The rows of each matrix lie in a flat space through zero, up to rounding. After each matrix: how many dimensions does the smallest such space have?
In the rows, 128 means zero.

[[108 147 107 115 133 148 129 129 134 136 105 109 120 150 131 144]
 [147  47 131 128 134 110 131 125 126 109 111 152 125  94 137 131]
 [107 131  98 136  99 117 130 132 125 127 108 112 126 125 140 118]
 [115 128 136  92 114 105 113 127 123 109 148 127 162 118 122 127]
 [133 134  99 114 106 112 132 103 130 137 151 153 130 127 104 123]
 [148 110 117 105 112  88 153 133 141 120 105 111 137 120 131 117]
 [129 131 130 113 132 153  86 109 120 158 139 134 124 117 109 131]
 [129 125 132 127 103 133 109 104 122 137 103 129 134 150 124 135]
 [134 126 125 123 130 141 120 122  88 134 128 142 147 138 117 104]
 [136 109 127 109 137 120 158 137 134  99 132 137 134 137 128 143]
 [105 111 108 148 151 105 139 103 128 132  73 132 137 139 144 125]
 [109 152 112 127 153 111 134 129 142 137 132  16 121 102 107 152]
 [120 125 126 162 130 137 124 134 147 134 137 121  96 106 137 139]
 [150  94 125 118 127 120 117 150 138 137 139 102 106  68 128 119]
 [131 137 140 122 104 131 109 124 117 128 144 107 137 128 114 131]
 [144 131 118 127 123 117 131 135 104 143 125 152 139 119 131  78]]
 -> 11

[[146 116  77 105 140 134 116 156 125 156 152 190 115 143 104  84]
 [116  90 144 144 137 161  98 144 102 103 115 125 114 133 121  53]
 [ 77 144 107 127 124 105 115 120  88 122 140 172 160 106  93 146]
 [105 144 127 130 178 121 135 125 138 124 123 103  86 175 144 114]
 [140 137 124 178 104 132 116  81 152 113 133 152 108 149 131 133]
 [134 161 105 121 132  47 144 113 137 123 116 178 120 149 121 142]
 [116  98 115 135 116 144  61  90 152 141 113 142  97 172 137 129]
 [156 144 120 125  81 113  90  37 161 175 124 160  92 149 103 132]
 [125 102  88 138 152 137 152 161  72 150 157 129 116 158 132 139]
 [156 103 122 124 113 123 141 175 150  48 127 135 138  91 117 149]
 [152 115 140 123 133 116 113 124 157 127  55  97 117 129 129 125]
 [190 125 172 103 152 178 142 160 129 135  97 135  91 144 140 147]
 [115 114 160  86 108 120  97  92 116 138 117  91  96  95 117 102]
 [143 133 106 175 149 149 172 149 158  91 129 144  95  77 140 138]
 [104 121  93 144 131 121 137 103 132 117 129 140 117 140  72 143]
 [ 84  53 146 114 133 142 129 132 139 149 125 147 102 138 143 119]]
 -> 14

[[151 126 155 162 167 155  95 116 146 103 137 147 126 115  92 168]
 [126 105 164  96 126 117 118 147 132 105 112 111 156 121 132 136]
 [155 164 137 144 124  71  96 118 135 108 142  98 124 143 130 159]
 [162  96 144 118 172 117 132 129 134 127 143 137 113 146 125 168]
 [167 126 124 172 114 180 132 117 134 182 149 171 116 110 151 179]
 [155 117  71 117 180 139 161 108 112 196 126 168 149 112 134 190]
 [ 95 118  96 132 132 161  80 151 114 179 109 139 105 144 117  90]
 [116 147 118 129 117 108 151  80 105 159 109 132 169 108 132 131]
 [146 132 135 134 134 112 114 105  76  85 115 127 153 131  97 134]
 [103 105 108 127 182 196 179 159  85  50 122 154  54 140 134  92]
 [137 112 142 143 149 126 109 109 115 122 102 131 149 140 123 157]
 [147 111  98 137 171 168 139 132 127 154 131 101 146 127 111 126]
 [126 156 124 113 116 149 105 169 153  54 149 146  69 143 134  70]
 [115 121 143 146 110 112 144 108 131 140 140 127 143  73 124 117]
 [ 92 132 130 125 151 134 117 132  97 134 123 111 134 124  57 128]
 [168 136 159 168 179 190  90 131 134  92 157 126  70 117 128 129]]
 -> 14

[[ 90 136 157 106 133 130  93 148 136 112 109 112 143 129 113 119]
 [136 105 128 144 141 111 134 144 124 126  95 133 150 120 130 124]
 [157 128  75 141 103 127 140 135 133 109 142 139 114 127 122  94]
 [106 144 141  94 126  82 125 144 141 176 101 129 152 151 120 150]
 [133 141 103 126  73 133 110 128 149 122 117 121 156 152 131  89]
 [130 111 127  82 133  81 116 125  94 123 145 121 137 137  75 136]
 [ 93 134 140 125 110 116 135 128 144 140 106  97 125 115 142 163]
 [148 144 135 144 128 125 128  85 153 149 156 120  95 153 172 120]
 [136 124 133 141 149  94 144 153  24 113 111 128 123 109 120 150]
 [112 126 109 176 122 123 140 149 113  35 142 110 134 116 122 140]
 [109  95 142 101 117 145 106 156 111 142  55 125 168 144 108 150]
 [112 133 139 129 121 121  97 120 128 110 125  99 122 148 139 137]
 [143 150 114 152 156 137 125  95 123 134 168 122  86 126 133 129]
 [129 120 127 151 152 137 115 153 109 116 144 148 126  82 147 130]
 [113 130 122 120 131  75 142 172 120 122 108 139 133 147 113 115]
 [119 124  94 150  89 136 163 120 150 140 150 137 129 130 115  68]]
 -> 14

[[119 136 116 185 148 142 202 138  98 138 110 141 145 118 125 138]
 [136 117 119 153 141 144 163 132 121 138 145 136 150 166 133 119]
 [116 119 124 127 117 133 136 127 117 150 114 139 130 127 128 132]
 [185 153 127 122 132 142 125 116 147 132 133 117  95 132 194 110]
 [148 141 117 132 138 134 139 129 129 133 119 123 129 122 149 132]
 [142 144 133 142 134 129 139 126 124 117 116 122 106 111 136 132]
 [202 163 136 125 139 139 120 113 156 113 145 109  81 131 200 103]
 [138 132 127 116 129 126 113 125 145 125 145 125 131 130 143 116]
 [ 98 121 117 147 129 124 156 145 105 128 119 126 150 138 101 142]
 [138 138 150 132 133 117 113 125 128  90 121 113  92 114 106 137]
 [110 145 114 133 119 116 145 145 119 121 126 109 131 125 140 131]
 [141 136 139 117 123 122 109 125 126 113 109 114  94 118 125 140]
 [145 150 130  95 129 106  81 131 150  92 131  94 110 114 133 134]
 [118 166 127 132 122 111 131 130 138 114 125 118 114  66 156 122]
 [125 133 128 194 149 136 200 143 101 106 140 125 133 156 113 126]
 [138 119 132 110 132 132 103 116 142 137 131 140 134 122 126 125]]
 -> 7

[[188 129  92 123 169  92 134 102  98 136  90  96 146 128 136 100]
 [129 149 123  88 140 144 134 161 115 139 131 160  92 140 118 139]
 [ 92 123 154 115 131 145  94 156 126 151 172 171 136 122 112 137]
 [123  88 115 141 132 147 143 132 104 144 130 211 112 123 162 163]
 [169 140 131 132 143 134 185 131 101 108 124 152 117 132 165 132]
 [ 92 144 145 147 134 100  88 108 121 118 142  99 149 135 114 117]
 [134 134  94 143 185  88  80 124  66 113 149 106 139 124 138 100]
 [102 161 156 132 131 108 124 151 130 104 133 213 143 175 162 140]
 [ 98 115 126 104 101 121  66 130 155 124 142 129 147 158 128 121]
 [136 139 151 144 108 118 113 104 124  96 133 119 168 131 122 117]
 [ 90 131 172 130 124 142 149 133 142 133 158 171 139 134 158 142]
 [ 96 160 171 211 152  99 106 213 129 119 171 168 121 131  88 139]
 [146  92 136 112 117 149 139 143 147 168 139 121 115 128 122 135]
 [128 140 122 123 132 135 124 175 158 131 134 131 128 115 111 118]
 [136 118 112 162 165 114 138 162 128 122 158  88 122 111 154 105]
 [100 139 137 163 132 117 100 140 121 117 142 139 135 118 105 132]]
 -> 11

[[152 127 165 154 117 107 148 112 109 118 152 147  95 130 136 136]
 [127 136 116 131 114 125 111 115 123 118 134 144 109 138 131 124]
 [165 116 173 144 138  96 157  97 114 133 140 132  97 126 114 146]
 [154 131 144 140 120 105 134  99 118 120 140 138 105 139 125 135]
 [117 114 138 120 157 133 136 139 144 157 123 114 133 115  97 133]
 [107 125  96 105 133 152 115 151 135 129 101 112 163 119 141 121]
 [148 111 157 134 136 115 148 117 108 129 125 131 110 113 134 141]
 [112 115  97  99 139 151 117 146 126 130  88 108 162 109 146 126]
 [109 123 114 118 144 135 108 126 142 148 127 132 111 126  97 126]
 [118 118 133 120 157 129 129 130 148 158 126 117 125 121  88 133]
 [152 134 140 140 123 101 125  88 127 126 146 141  93 147 106 134]
 [147 144 132 138 114 112 131 108 132 117 141 129 129 149 126 127]
 [ 95 109  97 105 133 163 110 162 111 125  93 129 139  96 163 123]
 [130 138 126 139 115 119 113 109 126 121 147 149  96 143 119 125]
 [136 131 114 125  97 141 134 146  97  88 106 126 163 119 204 123]
 [136 124 146 135 133 121 141 126 126 133 134 127 123 125 123 133]]
 -> 5

[[105 115 133 115 175 139 130 154 184 184  53 151 103 151 127 122]
 [115 200 182  91 123 116 113 123 144 165 160  82  73 137 105 124]
 [133 182 175 127 151 109 105  90  74  64 133  98  93 108 127  83]
 [115  91 127 218 149 135  62  94 132 136 141 179 121 118 162 151]
 [175 123 151 149 151 130 127 166 146  91 122 143 106 133 166 139]
 [139 116 109 135 130 177 178 176 122 100 111  62 148 105 129 133]
 [130 113 105  62 127 178 213 152 145 124 101 112 143 164 134 104]
 [154 123  90  94 166 176 152 192 163 188  88 118 148 153 142 221]
 [184 144  74 132 146 122 145 163 202 103 119 191 141 117  95 116]
 [184 165  64 136  91 100 124 188 103 208 200 212  79 121 139 214]
 [ 53 160 133 141 122 111 101  88 119 200 142 103  94 128 119 135]
 [151  82  98 179 143  62 112 118 191 212 103 209 143 115 157 134]
 [103  73  93 121 106 148 143 148 141  79  94 143 180 139 117 156]
 [151 137 108 118 133 105 164 153 117 121 128 115 139 138 163 153]
 [127 105 127 162 166 129 134 142  95 139 119 157 117 163 169  88]
 [122 124  83 151 139 133 104 221 116 214 135 134 156 153  88 183]]
 -> 13
